There are 3 ways to turn a row about zero (a turn may also mirror it). The second row of each pair is the first, turned, with some noise. The first 30 pairs use one turn. New pairs use 3 turns, one after the other, and a turn may come again.
Known pairs, each followed by its turns in order:
[-13  14  12   6  27  11  21 -24  19]
[ 23  38   4  18  16  -8   1 -10  16] => vaf

[-11  17 -13 -15  30  -9 -26   9  26]
[  4   5   6 -22   4 -32 -31 -14  21] => vaf

[ 19  30  25  22  20  -9 -21 -16   5]
[ 32   1  12  23 -23 -22 -10  20  16] => vaf

[ 14   7  21  24 -28  -7  11  -3 -30]
[ 12  19 -20  33 -29 -13   1  -5   7] => lenel

[-10  -3   2  14 -16   5  33 -16 -24]
[26  1 12 28 22  7 15 -1 -9] => Zegag

[-23   8 -29  -9  -5  29 -20   4   9]
[  6  17  -4 -24  36  10   1  22  -4] => lenel

[ -2  22  16  18  21 -13  19  14 -29]
[ 32   1  23   6  -8 -12  10  -3 -33] => vaf

[ 31 -30  -6 -14  20  31  22 -19  31]
[-47 -25  11 -11 -10  -5  10  32 -27] => lenel

[ 22   3   3  20  27   5  33 -22  19]
[ -3 -12  14  -1  23 -18  19 -41  14] => Zegag

[ 16  17  32 -13  28 -18 -24   4 -20]
[ 25 -29  18  15 -23  23 -21  -2  19] => lenel

[-15  19 -29 -17   5 -33   7 -17 -13]
[  5   8   9  14 -38  24  12 -20 -17] => Zegag

[ -5   8   5  -9 -17 -21  18 -24 -10]
[ 18  15  27  12  -6   3   7  -9 -17] => Zegag

[ 21  16 -28 -21 -21   7  -1 -21  25]
[ -6   1 -54  -2  -2  -8  -5  -1  23] => vaf

[-17 -24 -23 -14   5   6 -23  14 -20]
[-23 -23  18 -31  15   1   7  -5   6] => vaf

[-16   8  18   4  -2  -1  -9 -15   9]
[10  6 19 18 12 -3 -2 -2 -7] => lenel

[ -7  16   2 -27  -9  -3 -33  31  29]
[ 47 -16  11 -29  15   4   5   1 -17] => lenel

[-21  -7  10  -7 -10  -2   2  20  19]
[ -8 -15   3 -12   2  -2  -1  21 -24] => Zegag

[-25 -25  12 -14   0 -10  21 -10 -10]
[-17   2  12  12   2   8  31 -22   7] => lenel

[-16 -10 -28  -5   9  30 -24  32  33]
[ -8 -43 -38 -31  -9   7 -17  11   1] => Zegag

[ 18  13  22   8 -25 -15  -2 -14  16]
[  4   2 -17  24 -34   9 -11  10   5] => vaf

[ -9 -26  17  -7 -31 -16  30  19 -14]
[ -3 -10  36  25  16  11   2  33 -16] => Zegag

[ 12  10  -1 -11 -33  17  10  24   5]
[  7  -6  14 -24  18  27  -4  22   7] => Zegag

[-29  16  10 -15  21 -14   6  10  30]
[  6  25   9  -3  -2 -13 -28 -35   3] => vaf

[-23 -26 -32 -25  17  -8 -31  26  30]
[-27 -41 -22  -9 -41   4 -24  10 -14] => Zegag

[-20  32  -5  21   3 -20  31  32 -16]
[-11   4  -4   5   9  29  57   8 -14] => Zegag

[ 10 -29  31   8 -33 -20 -17   3 -15]
[-18 -29  15  16 -33  37  -3  14  -6] => vaf

[-32 -17  24  -3  18   7  -4 -21  -6]
[-13  14  39  20   7  18  10  -5   7] => lenel

[  6  20  -9  20  22  29 -13   6   3]
[  2  13   8  -1  14 -36   3  26   6] => vaf

[ 12   5  -3  -8  -1 -15 -11  -3  19]
[  8 -22   4  -7   3 -18  -7   1  -3] => lenel

[ 27  33  -7 -20 -21  18 -19 -29   8]
[ 21 -25 -16  18  22 -12  -2  46  -7] => lenel

New pairs. What belongs after each?
[ 31 -34 -27 -11   6   9 -33  20  17]
[-43 -13  43  11  -7 -20   9 -12  -1] => lenel Zegag vaf

[ -6 -16 -25  27  27  33 -29 -29  -9]
[  1  -3   6   4  -7 -58  33   7 -27] => Zegag Zegag lenel

[ -6  12  23 -22 -12  25  27  25   1]
[-37   4 -25  -4 -15  20  -2 -23   3] => lenel vaf lenel

[ 15  -7  -1  -6  29   0  14 -33   7]
[  3 -20  16  -6 -25 -16 -12 -18 -23] => vaf Zegag Zegag

[ -1 -24 -24   7 -17  26 -24  31 -16]
[  0 -21  -4  34   4  22 -27 -14  33] => lenel lenel Zegag

[ 34 -13 -16  19 -19  27  31 -30 -21]
[ 34  -6 -26  -1 -24  41 -22  -3 -24] => vaf lenel Zegag

[-23  13  17  -3   1  28  -1   4 -15]
[ -9  16   9  28  10 -16 -18   0   8] => vaf lenel lenel

[ -4 -26 -11 -13   4 -14 -19   7   2]
[ -2 -16  27  14  -9   2   6 -17   9] => lenel Zegag vaf

[ 20 -23 -33  33   0 -30  -3  10 -20]
[  8  -6  48 -25  23  23  17  -4  17] => vaf vaf vaf

[-20  18  18 -16  -1  24 -24  14 -25]
[  9   7  -1  -1  31 -12 -28 -13  31] => lenel Zegag vaf

[-25 -16  10 -22 -33  20 -28  -8  33]
[-22  -2 -46  18  10  21 -37   6 -10] => Zegag lenel vaf

[-10 -33  28 -16 -28  -6 -23  27  26]
[ 32  -5 -20  34  13 -10   8  -1  44] => lenel vaf Zegag

[  2  19  22  33  32  -7   7  17 -23]
[-48  10 -14  28  -3   3  18   6   5] => Zegag Zegag lenel

[ -8  22  26   7  10  18  20  32 -26]
[ 12  28  -4 -30   4  13  -6 -14 -40] => lenel vaf vaf

[-17 -15 -23   0  26  33  28 -21   0]
[-32 -35  -2 -26  29   1  -8 -10  11] => Zegag vaf Zegag

[ 24  31 -32  33   3  -4  14 -31  18]
[  8  34 -41 -17  16 -35  20 -10   0] => lenel Zegag lenel

[ -3 -12  12  -3  -3  33 -14 -24  31]
[ -8  -9  28 -24  -7 -19  21  26  -2] => Zegag vaf lenel

[ 15 -30  20 -10 -33 -21 -11 -32  32]
[ 31 -26 -23  -7 -13  46 -19 -24  12] => vaf lenel lenel

[ 19 -22 -23 -27   3  32 -21 -17   6]
[-37  20   0 -16  -2   4 -39  -7  14] => Zegag vaf vaf

[ -7 -33  -7 -26  14   2 -17  -8  30]
[-22  20   0  38 -12   2  28  11 -15] => lenel lenel lenel

[ 28 -12  33  -2   4 -11  -9 -13  33]
[-21  -3  -3 -21 -12  11  10  40 -25] => vaf vaf Zegag

[ 18  -9  28 -32  12   1 -31  25 -17]
[-38  17  22  41   3  -9 -13   3   1] => vaf vaf vaf

[ 21 -22   6  -5  -3  19 -17 -27 -25]
[  5   4  27 -20  21  34 -12  -2   3] => vaf Zegag vaf

[ 12 -20  -2   4  17 -28  -9   0   7]
[-14 -16 -19   5 -13 -19   1  17 -13] => vaf vaf Zegag

[ -8  18 -20  18  12 -16  16   4  -1]
[  9  19   6 -23  -1  -2  26 -11 -10] => Zegag lenel vaf

[ -7  33 -19   8  -3   6  27 -28 -16]
[ 13  -3  19  -8  36 -29 -10 -20 -10] => vaf Zegag Zegag

[-30 -22  24 -21  23 -19  18 -29  -1]
[-14 -21  -8 -27   2 -14  45  -1  19] => vaf vaf Zegag

[ -8   8  19  -1  -7 -27  28  27  -5]
[ -2  19  -7   5  12  37   2   7 -31] => vaf vaf vaf

[ -1  -4   2  20  20  18  13 -15  16]
[ -1 -13   3   6 -11 -24   2   4 -28] => Zegag lenel Zegag

[ 15 -33 -19  10  29  18   6  19  11]
[ 16 -16  18  -5  21  31  -1  16 -31] => Zegag vaf lenel

[-32  28  20   8 -17 -28 -11  12 -18]
[ -3  23  -1  23  40 -30  16   5 -14] => Zegag Zegag vaf

[  4  15  -5  29   5  19 -16 -27  -1]
[ 12  30 -20   3 -17  21  -2  10  13] => vaf vaf Zegag

